There are 3 nested groupings, the coarsest first. Each group lies inside one group of the grouping before and may be the whole of it. The rows also spread widely along 9 directions, which tell nothing about the answers.
Known rows, each followed by its group in each grouping:
12.3, -29.7, 9.7, -18.1, 3.8, 24.6, -5.3, 5.4, -53.8, 26.9, -27.4, 9.8, -30.0, -44.8, 13.4, -47.1, 33.9, -13.3, 26.6, 26.5, -6.8, 36.5
j286 j249 Lek
-44.7, 31.8, 10.2, 27.7, 21.8, -50.2, 6.3, 14.4, -0.6, 41.8, 20.9, -30.2, -69.9, -0.6, -35.0, -8.5, -4.7, 17.7, -10.3, -39.9, -4.3, -9.0
j507 j165 vunaz
-35.3, -21.4, -3.3, 0.2, 12.2, -16.1, -7.6, -23.0, 17.4, 8.3, 56.2, -21.3, 1.1, 18.1, -43.5, 23.8, -1.3, -17.7, 6.7, -21.1, 28.7, 1.7
j507 j165 Pof
44.2, -6.5, -10.2, -15.2, -18.3, 29.8, 3.3, 18.4, -46.7, 11.6, -10.0, 40.6, -20.2, -29.6, 46.0, -54.2, 24.0, 3.5, 16.9, 11.9, -6.7, 20.5
j958 j986 Latu
7.4, -2.1, 1.0, -53.0, -9.4, 20.0, 8.8, -35.3, -41.2, -14.5, 10.8, 23.0, 65.2, 56.6, 4.1, -0.6, -21.9, 18.3, -4.9, -16.7, 25.5, -3.2
j507 j83 vupiv
-11.7, 6.1, -44.2, 0.0, 22.6, 11.4, 24.1, -1.4, -11.4, 23.0, 43.2, 5.3, -40.9, -2.0, -33.0, -9.5, 43.3, -30.2, 29.9, -5.6, 7.5, 34.2
j286 j391 vako
18.8, 39.9, -16.3, 20.6, -13.4, -20.0, 18.0, 16.3, 19.9, -15.9, 47.0, -0.4, -50.7, -40.4, 13.3, -52.6, 38.7, 9.2, 26.2, -19.6, -37.7, -18.4
j286 j391 biz
0.3, -17.4, 1.0, 42.2, -17.1, 0.2, 35.9, 22.0, 11.7, -14.4, -18.9, -27.7, -19.2, -11.0, 21.3, 31.1, 22.8, 17.6, -30.0, 17.0, -16.0, 16.2
j958 j72 leni
-33.6, 22.2, 11.3, -7.4, 50.7, -39.5, -27.9, 17.2, -1.9, 16.5, -31.0, 1.4, -43.0, 11.4, -27.1, 28.7, -20.6, -15.6, -19.4, -23.3, -18.2, -8.9
j507 j83 kitim
19.3, 3.1, 50.3, -25.0, -9.3, -22.2, -41.6, 7.6, -14.0, -2.8, -1.1, 8.3, -8.2, -33.7, 25.3, -55.9, -20.3, 13.6, 7.3, -17.6, -9.4, -26.0
j507 j165 Sugat
32.1, 33.1, -15.8, -49.1, -9.9, 14.2, 9.8, -10.5, -58.0, 25.4, -16.6, 60.0, 30.0, 8.4, 23.2, -34.7, -29.4, 22.2, -8.5, -9.0, 14.8, 4.8
j286 j249 tinon
-27.5, -22.7, -25.8, 36.9, -6.4, 8.0, 14.1, -13.5, 11.1, 34.6, 29.1, -21.8, -23.7, -26.5, -32.9, -10.7, 39.3, -22.3, 26.5, 42.3, -3.1, 36.2
j286 j641 sel
15.0, 35.3, -28.5, -4.9, -4.3, -1.9, 30.1, -13.8, 24.2, -59.4, 8.4, 10.7, 36.6, 44.2, 15.2, 19.3, -7.6, 16.4, 3.3, -11.3, -25.8, -37.3
j286 j107 sono
3.6, 21.6, -26.2, 23.8, 6.3, -17.1, -27.2, 4.7, 8.3, 39.7, 10.5, 27.4, -26.1, -16.8, -13.8, 0.3, 14.5, -35.5, 18.7, 29.5, 4.5, 13.0
j958 j72 ritop
-13.4, 11.3, 9.8, 44.8, -15.3, -29.1, 7.8, 33.2, 17.6, 26.8, -44.5, 0.1, 0.6, 6.8, 1.2, 58.6, -44.7, 12.5, -71.1, -4.8, -14.2, 10.4
j507 j236 mir
4.7, -12.2, 2.4, 13.1, -28.0, 9.4, 20.9, -8.5, -12.3, 14.5, -15.4, 6.2, 46.5, 14.1, 12.6, 34.5, -45.8, 16.3, -43.8, -0.1, 21.4, 12.0
j286 j107 segi
27.7, -2.2, 17.6, -4.1, -15.9, -0.8, 2.9, -5.1, 32.5, -48.1, 13.8, 5.3, 39.1, -7.5, 36.8, 12.2, -39.3, 3.5, -16.5, -21.5, -0.1, -26.6
j286 j391 Pino
-6.1, 7.9, -5.5, -14.3, 17.8, 0.8, 2.3, -1.2, -30.0, 13.3, -22.2, 1.9, -23.3, 10.9, -14.1, -23.4, 11.8, -7.7, 26.5, 7.1, -8.9, 1.1
j286 j107 mebuz
-11.7, 43.2, 16.0, 6.4, 2.9, -44.5, 8.0, -0.2, -4.0, 8.7, -7.8, -11.2, -28.6, 13.5, -10.7, -13.4, -11.8, 36.1, -5.4, -35.7, -25.5, -31.6
j507 j744 pataz
7.2, 17.5, -12.9, 31.1, -20.2, 4.3, 19.7, 39.9, 1.9, -2.6, -55.5, 13.9, 15.7, 10.7, 19.7, 55.5, -13.5, 7.8, -48.0, 14.1, -37.5, 19.5
j507 j236 latet
38.3, -17.8, 29.8, -7.1, -15.6, 8.1, -8.1, 20.7, -21.3, -31.2, -33.3, -1.0, -18.3, -39.9, 59.9, -48.4, 25.6, 14.6, 12.4, 14.8, -30.9, -5.5
j958 j72 Taf
9.3, -4.5, 8.7, -8.1, 5.1, 11.9, -11.1, 15.1, -8.2, 3.4, -55.5, 12.1, 1.3, -17.3, 18.8, 4.7, -7.5, -18.4, -3.0, 26.1, -19.7, 13.3
j286 j391 biz
28.0, 44.0, -1.9, -0.4, 17.1, -32.3, -48.7, 8.5, 23.1, -10.5, -2.9, 46.9, 0.1, -11.7, 8.5, 3.7, -21.6, -20.4, 5.4, -16.9, -28.4, -29.9
j507 j744 pataz
20.0, -40.2, 15.9, -26.2, 8.2, 8.6, -35.6, -11.8, -14.3, -11.8, 15.1, 25.1, 31.8, -12.4, 12.6, 5.5, -13.8, -30.7, -0.4, -13.9, 22.7, 11.3
j507 j744 pataz
-10.9, -5.7, -5.6, 28.6, -28.3, -6.6, 6.1, -8.2, 8.8, 13.5, 31.1, -7.2, 3.5, -2.2, -20.6, -7.7, 25.4, -7.1, 22.8, 17.5, -3.4, 8.1
j507 j236 latet
0.6, 13.5, -29.6, 8.8, 21.6, -9.3, -33.1, 2.3, 15.1, 39.5, 23.2, 32.0, -21.7, -27.6, -26.7, -6.3, 8.3, -56.7, 26.9, 18.8, 7.8, 20.2
j286 j391 biz
26.1, 23.6, -6.8, -4.5, 4.6, -9.8, 8.5, 17.0, -17.5, -23.0, 0.3, 10.8, -36.4, -7.5, 32.7, -33.5, 18.4, 16.0, 6.3, -18.3, -23.3, -13.8
j958 j72 Taf
15.8, 32.5, -22.1, -21.3, 9.8, 11.3, 12.5, 14.1, -5.3, -18.8, -34.1, 26.3, 10.0, 18.4, 18.8, 11.8, -11.7, 2.2, -9.6, -4.5, -23.3, -6.2
j286 j391 biz
32.2, 0.1, 24.9, 2.1, -37.3, 5.0, -8.3, -4.8, -6.2, -21.9, -43.0, 9.7, 43.0, 1.7, 50.2, -13.7, -11.5, 24.3, 0.8, 38.8, -19.9, -15.8
j958 j72 Taf
-5.6, -21.9, 6.5, 12.3, -17.4, -9.1, -32.2, -24.4, 30.0, 7.7, 25.9, 12.2, 51.0, 8.2, -16.0, 27.7, -30.2, -34.5, 2.8, 14.0, 21.7, -2.4
j507 j236 latet
34.8, -18.2, 4.2, -2.7, -30.8, 16.9, -17.8, -22.2, 6.1, -14.9, 20.6, 26.3, 51.6, -17.5, 17.6, -15.3, -6.0, -24.6, 26.7, 25.5, 12.0, 3.1
j286 j107 mebuz
-20.8, -4.2, 9.4, -3.0, 20.4, -22.1, -32.5, -14.3, 9.2, 45.0, 18.5, -0.8, -30.5, -24.6, -30.7, -19.4, -13.0, -35.3, 25.6, -2.5, 22.4, 2.8
j286 j391 biz
-8.1, 30.7, -39.2, 34.5, 10.1, -11.7, -4.2, 10.0, 32.7, 13.8, -1.8, 10.7, -28.5, -22.4, -18.2, 6.3, 22.2, -27.3, 21.4, 35.7, -42.0, 7.7
j286 j641 sel

New rows, each followed by its group in each grouping:
-16.0, 8.0, -30.5, 1.6, 1.4, -10.0, 30.7, -17.5, -2.1, 2.7, 39.6, -1.5, -1.1, 44.5, -19.3, 15.5, 2.5, 13.1, -7.2, -20.3, 29.2, -5.1
j958 j72 ritop
-38.2, -12.3, 6.4, 6.2, 3.1, -20.6, -11.1, -29.9, 22.1, 0.2, 14.2, -13.0, 41.6, 41.1, -39.4, 43.1, -25.7, -6.4, -8.3, 1.2, 16.4, -5.5
j507 j83 kitim
-7.7, 37.2, -0.1, 11.7, 23.8, -32.8, -11.9, 1.1, 22.0, -2.2, -32.0, -3.0, -33.2, 19.1, -7.7, 6.3, 1.6, 2.9, 19.2, 15.4, -32.0, -31.8
j958 j72 leni
15.0, 22.8, -13.6, 2.9, -12.4, -5.2, 16.1, 11.5, -13.9, 17.6, -33.3, 31.2, 11.1, 20.8, 22.1, 13.1, -40.7, 22.8, -29.0, 3.1, 0.9, -2.5
j958 j986 Latu
-25.7, 9.5, -14.5, 5.1, 28.3, -20.4, -1.7, -15.5, 19.9, 18.0, 13.2, 2.5, -4.9, 10.2, -32.7, 25.8, -39.4, -14.5, -16.1, -13.7, 12.3, -3.4
j286 j641 sel
8.2, -25.2, 7.0, 5.9, -18.8, 24.2, 28.7, 8.0, -29.6, -13.0, -38.0, -16.6, 4.5, -2.8, 17.1, -5.1, 25.3, 9.1, 1.3, 25.2, -19.5, 20.5
j286 j107 mebuz
6.0, -0.5, -2.9, -37.8, 40.6, 0.5, -32.2, -1.0, -29.6, 23.6, -25.4, 30.5, -34.3, 1.5, -3.8, -27.7, -9.0, -21.5, 34.1, 8.2, 11.5, 1.0
j958 j986 Latu
11.1, -27.6, 39.9, 1.6, -5.3, -3.0, -19.1, 10.0, -8.5, -1.2, -6.4, -15.8, -38.5, -71.4, 24.5, -57.7, 6.2, -1.8, 15.0, 5.9, -21.9, 0.0
j286 j641 sel
-23.1, -42.3, -7.2, 1.7, -3.9, 25.2, 25.1, -19.3, -19.9, 22.3, 13.2, -15.2, 17.0, 3.0, -16.6, 6.6, -7.6, -2.6, -15.8, 7.6, 27.3, 31.7
j286 j641 sel
5.6, -31.2, -0.6, -21.2, -0.4, 13.5, -2.8, -26.9, -7.3, -23.9, 30.1, 7.2, 48.4, 22.5, -1.4, 18.2, -10.5, -4.8, -7.0, -20.9, 27.0, -0.3
j507 j744 pataz
-12.6, -9.0, 28.2, -16.9, -16.5, -2.3, 28.8, -13.5, -31.7, -16.0, 4.7, -19.2, 30.1, 34.1, 7.7, -3.8, -23.3, 49.6, -31.0, -38.5, 10.0, -12.0
j507 j83 kitim
-24.8, -29.5, 7.9, 20.1, -9.0, -4.8, -4.7, -16.7, 15.7, 35.3, 1.7, -13.2, 19.2, -7.7, -25.2, 29.0, -26.9, -19.6, -9.1, 17.1, 32.6, 22.1
j286 j391 biz
-19.0, 8.4, -22.0, 4.6, 13.6, 1.0, -8.0, -7.4, -15.3, 55.8, -23.1, 20.4, 1.5, 4.2, -27.4, 10.8, -22.7, -16.9, -6.2, 27.9, 3.3, 23.8
j286 j641 sel
-1.4, -16.6, 32.5, 21.3, -14.9, -22.3, 2.0, 0.1, 28.0, -34.8, 18.7, -36.8, -19.2, -15.9, 19.2, -9.2, 2.2, 14.5, 1.1, -14.4, -3.5, -29.5
j958 j72 ritop
-15.9, 4.5, -23.4, 8.0, -5.6, 15.1, 28.2, -17.8, 1.5, 5.1, 2.5, -11.3, 10.0, 12.9, -16.2, -9.8, 21.6, 7.6, 23.3, 29.4, -20.4, 5.4
j286 j641 sel
-16.0, 22.3, -29.6, -5.5, 10.7, 9.6, 16.6, 3.0, -28.5, 25.2, -31.4, 23.5, 32.1, 54.6, -15.1, 41.1, -14.4, 7.4, -24.4, 5.5, -1.2, 18.9
j507 j165 vunaz
-21.5, 16.4, -14.8, 26.7, 0.5, -17.6, 17.0, -15.1, 21.1, 31.6, 38.6, -12.8, -19.9, -2.2, -27.2, -9.0, 10.4, -4.6, 22.0, 4.7, 9.0, 0.2
j286 j391 Pino
27.9, -1.9, 12.7, 6.5, -7.7, -10.7, -49.8, -2.9, 27.3, 3.9, 6.4, 33.3, 10.4, -59.9, 19.9, -26.8, -26.8, -33.6, 15.3, 20.4, -13.7, -9.4
j286 j641 sel
-10.7, 9.4, 6.5, 26.7, 1.1, -29.6, -23.0, -3.7, 33.4, 42.2, 13.8, 3.8, -18.0, -27.3, -18.7, 1.5, -22.4, -25.8, 9.9, 10.3, 11.6, -3.6
j286 j391 Pino
20.9, -6.8, -6.6, -20.2, -2.2, 24.7, 34.0, 14.3, -16.2, -57.0, -19.1, -4.9, 6.5, 22.5, 43.6, 8.8, 16.2, 19.9, -15.0, -13.1, -16.2, -7.8
j958 j72 ritop
-11.2, -0.1, -22.6, 52.5, -6.6, -10.1, 21.9, 15.1, 11.4, 24.5, -2.7, -20.0, -50.1, -11.2, -11.0, 11.8, 44.6, -3.5, 5.3, 37.5, -18.4, 25.3
j958 j72 leni
15.7, -0.7, 33.1, -35.1, 16.7, -11.3, -8.1, -12.0, -11.4, -37.9, -1.4, -12.3, -24.4, 8.2, 21.4, -47.3, 6.5, 18.5, 33.0, -17.3, -11.8, -42.9
j958 j72 leni
34.7, -16.5, 20.2, 4.9, -28.9, 7.6, -21.9, -7.0, -8.3, -18.3, 10.8, 5.1, 4.5, -42.6, 25.1, -51.3, 49.1, -3.0, 49.5, 26.4, -34.1, -1.2
j507 j744 pataz
-19.3, 17.9, 9.4, 28.2, -3.6, -24.3, 21.3, 10.4, 10.9, 14.1, -7.4, -22.8, -32.1, -18.3, -5.5, -4.1, -20.4, 25.5, -27.7, -11.5, -22.9, -10.3
j286 j641 sel
4.7, -7.8, 31.0, 20.4, -33.7, -1.1, 3.2, -3.5, 1.7, 22.2, -22.8, -10.5, 12.4, -26.1, 19.0, -19.3, -13.7, 13.4, 6.3, 27.9, -8.3, -4.0
j286 j391 Pino
21.0, -2.4, 12.6, -7.9, -9.0, 0.9, 1.6, -9.0, 32.9, -54.8, 12.8, -4.9, 28.7, -2.9, 26.8, -0.9, -11.6, -0.2, 4.5, -11.3, -12.5, -27.6
j286 j391 biz
-20.7, -17.2, 10.7, -14.9, 9.3, 5.3, 17.8, -20.3, -15.6, -4.6, -12.1, -24.8, -13.0, 9.3, -14.7, -18.3, 20.2, 6.0, 27.1, 9.4, -7.1, -4.4
j286 j249 Lek
20.7, -23.5, 10.9, -11.3, -12.0, 27.0, 11.7, 2.2, -38.8, 0.5, -26.8, 1.1, -13.4, -38.4, 22.8, -40.9, 39.3, 1.2, 22.2, 24.7, -21.3, 21.7
j286 j249 Lek
-4.8, -0.8, 40.5, 6.1, -32.7, -19.3, 32.9, -6.2, -0.3, -33.0, 13.5, -39.7, -0.2, 13.6, 15.1, -29.2, -3.6, 53.8, -15.5, -40.7, -17.0, -34.5
j507 j236 mir
30.9, -29.7, -24.6, -16.8, -17.6, 44.7, -2.0, -31.2, -2.1, -25.0, 0.2, 32.7, 87.6, 22.9, 9.1, 19.2, 3.2, -33.5, 21.1, 44.1, 15.9, 17.4
j286 j107 mebuz
-17.3, -17.0, 25.6, 39.9, -7.7, -30.1, -35.0, 3.1, 27.6, 18.9, 14.7, -12.7, -19.9, -39.6, -18.4, -1.5, 10.6, -19.8, 11.2, 13.2, -12.7, 7.6
j507 j83 kitim
13.8, -45.4, 38.9, -27.0, 3.7, 14.8, 15.1, -17.5, 3.7, -75.4, 11.7, -32.6, -0.2, -18.2, 32.6, -23.9, 10.5, 13.6, 12.2, -27.1, -12.5, -25.4
j286 j249 Lek
-0.9, -14.6, 46.5, 10.1, -22.1, -6.2, -14.8, 0.1, -11.2, 2.7, -13.6, -22.2, -7.0, -27.3, 13.2, -47.0, 17.1, 20.8, 25.4, 17.6, -25.2, -5.8
j507 j165 vunaz
-37.3, -21.2, 5.7, 19.1, 45.4, -16.7, -7.8, 19.2, 21.9, -14.4, -0.9, -34.3, -46.3, -1.1, -24.6, 33.0, 21.3, -25.8, -3.6, -13.2, -18.3, 5.5
j507 j165 vunaz
15.7, -24.6, -19.3, 3.5, -4.0, 28.6, 24.4, -6.0, 14.7, -44.2, 6.7, 10.2, 31.4, -1.0, 16.7, 27.9, 16.6, -17.1, -1.9, 13.3, -10.8, 15.0
j286 j249 Lek
16.1, 8.9, -6.9, -25.3, 6.5, -0.5, 1.2, -0.3, -42.1, 22.1, 42.0, 25.1, -29.7, -37.5, 7.2, -67.8, -0.5, 6.6, 5.1, -35.1, 12.1, 6.7
j286 j641 sel
-32.1, -3.0, -22.0, 10.7, 14.7, -3.2, 6.1, -17.1, -8.5, 29.0, -13.2, -13.3, 1.9, 34.5, -43.8, 28.2, 26.7, -11.6, 27.8, 28.2, -8.1, 14.7
j507 j744 pataz
11.1, 4.8, 3.9, 5.5, -49.2, 10.3, 25.1, -1.0, -26.0, 7.3, 17.1, 7.3, 34.6, 2.3, 17.0, -21.6, 1.0, 39.9, -16.1, -0.1, -1.1, 6.0
j507 j165 Sugat
8.8, -38.5, 15.8, -11.5, 1.4, 0.5, -12.6, -6.8, -14.6, 0.5, -6.7, 9.1, 24.3, 6.2, 22.4, 22.0, -39.7, -5.2, -31.3, -10.9, 38.4, 11.5
j958 j72 Taf
21.9, 20.2, -31.2, 12.5, 0.2, 3.7, -17.9, 17.3, 17.1, 16.1, -7.0, 42.3, -0.9, -29.2, 8.8, 14.8, 4.8, -39.8, 1.6, 23.3, -13.1, 22.8
j286 j391 biz
40.0, 28.8, -12.7, -16.5, -15.0, 1.4, -24.0, -5.0, -23.2, 6.4, 19.9, 47.8, 3.2, -14.1, 24.6, -56.0, 16.6, -3.9, 38.1, 11.1, 0.7, -10.6
j958 j72 ritop
-5.7, -58.3, 26.5, 16.1, -19.0, 4.0, -8.6, 7.5, 6.7, 3.6, 1.0, -10.4, 27.8, -15.4, 4.5, 42.5, -28.3, -21.3, -43.2, -3.4, 23.6, 29.7
j507 j236 latet
-5.3, -22.5, -9.9, 0.9, 1.8, 6.2, 12.1, -5.9, 10.2, -21.6, 30.3, -2.7, 24.8, 26.4, -10.0, 37.3, -7.2, -16.0, -18.5, -22.2, 12.7, 7.4
j507 j236 latet
11.0, -3.4, 1.9, -4.6, 21.7, -14.1, -35.7, 13.8, 3.7, -5.9, 18.1, 34.8, -0.1, -17.3, 5.4, 20.3, -22.7, -30.2, -28.0, -32.5, 8.3, 7.7
j507 j83 kitim
8.4, -59.1, 31.5, -9.1, -34.6, 27.0, 27.8, -10.3, -27.7, -37.5, 4.2, -37.4, 14.4, -5.4, 35.3, -25.1, 20.5, 30.0, -1.0, -2.7, 15.7, 1.6
j958 j72 ritop
-5.5, -42.1, 43.1, -1.7, 4.4, 10.7, 1.3, 7.2, -7.2, -9.7, -35.7, -40.1, -21.9, -31.1, 18.7, -20.7, 13.6, -0.9, 13.7, 15.8, -15.9, 6.3
j286 j391 Pino
23.9, -8.2, 16.1, 1.7, -5.7, 3.2, 24.1, 17.3, -11.4, -31.3, 5.1, -8.3, -37.3, -44.4, 31.4, -34.0, 25.5, 15.9, -1.8, -21.7, -29.4, -2.4
j286 j249 Lek
6.9, -0.4, 21.7, -16.4, -2.1, -7.9, 14.0, 20.7, -27.3, -16.7, 4.1, -6.8, -26.6, -8.7, 18.5, -28.7, 0.9, 19.0, -17.2, -46.1, -14.1, -7.8
j507 j236 latet
6.0, 36.2, 12.0, -17.7, 11.0, -21.4, 3.9, -10.9, -4.3, -18.0, -12.8, -14.9, -41.1, 23.3, 0.7, -51.9, 21.5, 33.2, 43.6, -0.1, -33.7, -45.6
j958 j72 leni
18.4, 25.2, -21.3, -23.9, -1.8, 11.7, 44.6, -0.7, -11.1, -40.6, 29.3, 11.6, 13.3, 14.4, 24.5, -19.0, -11.6, 32.9, -20.9, -43.4, -12.7, -19.3
j286 j641 sel
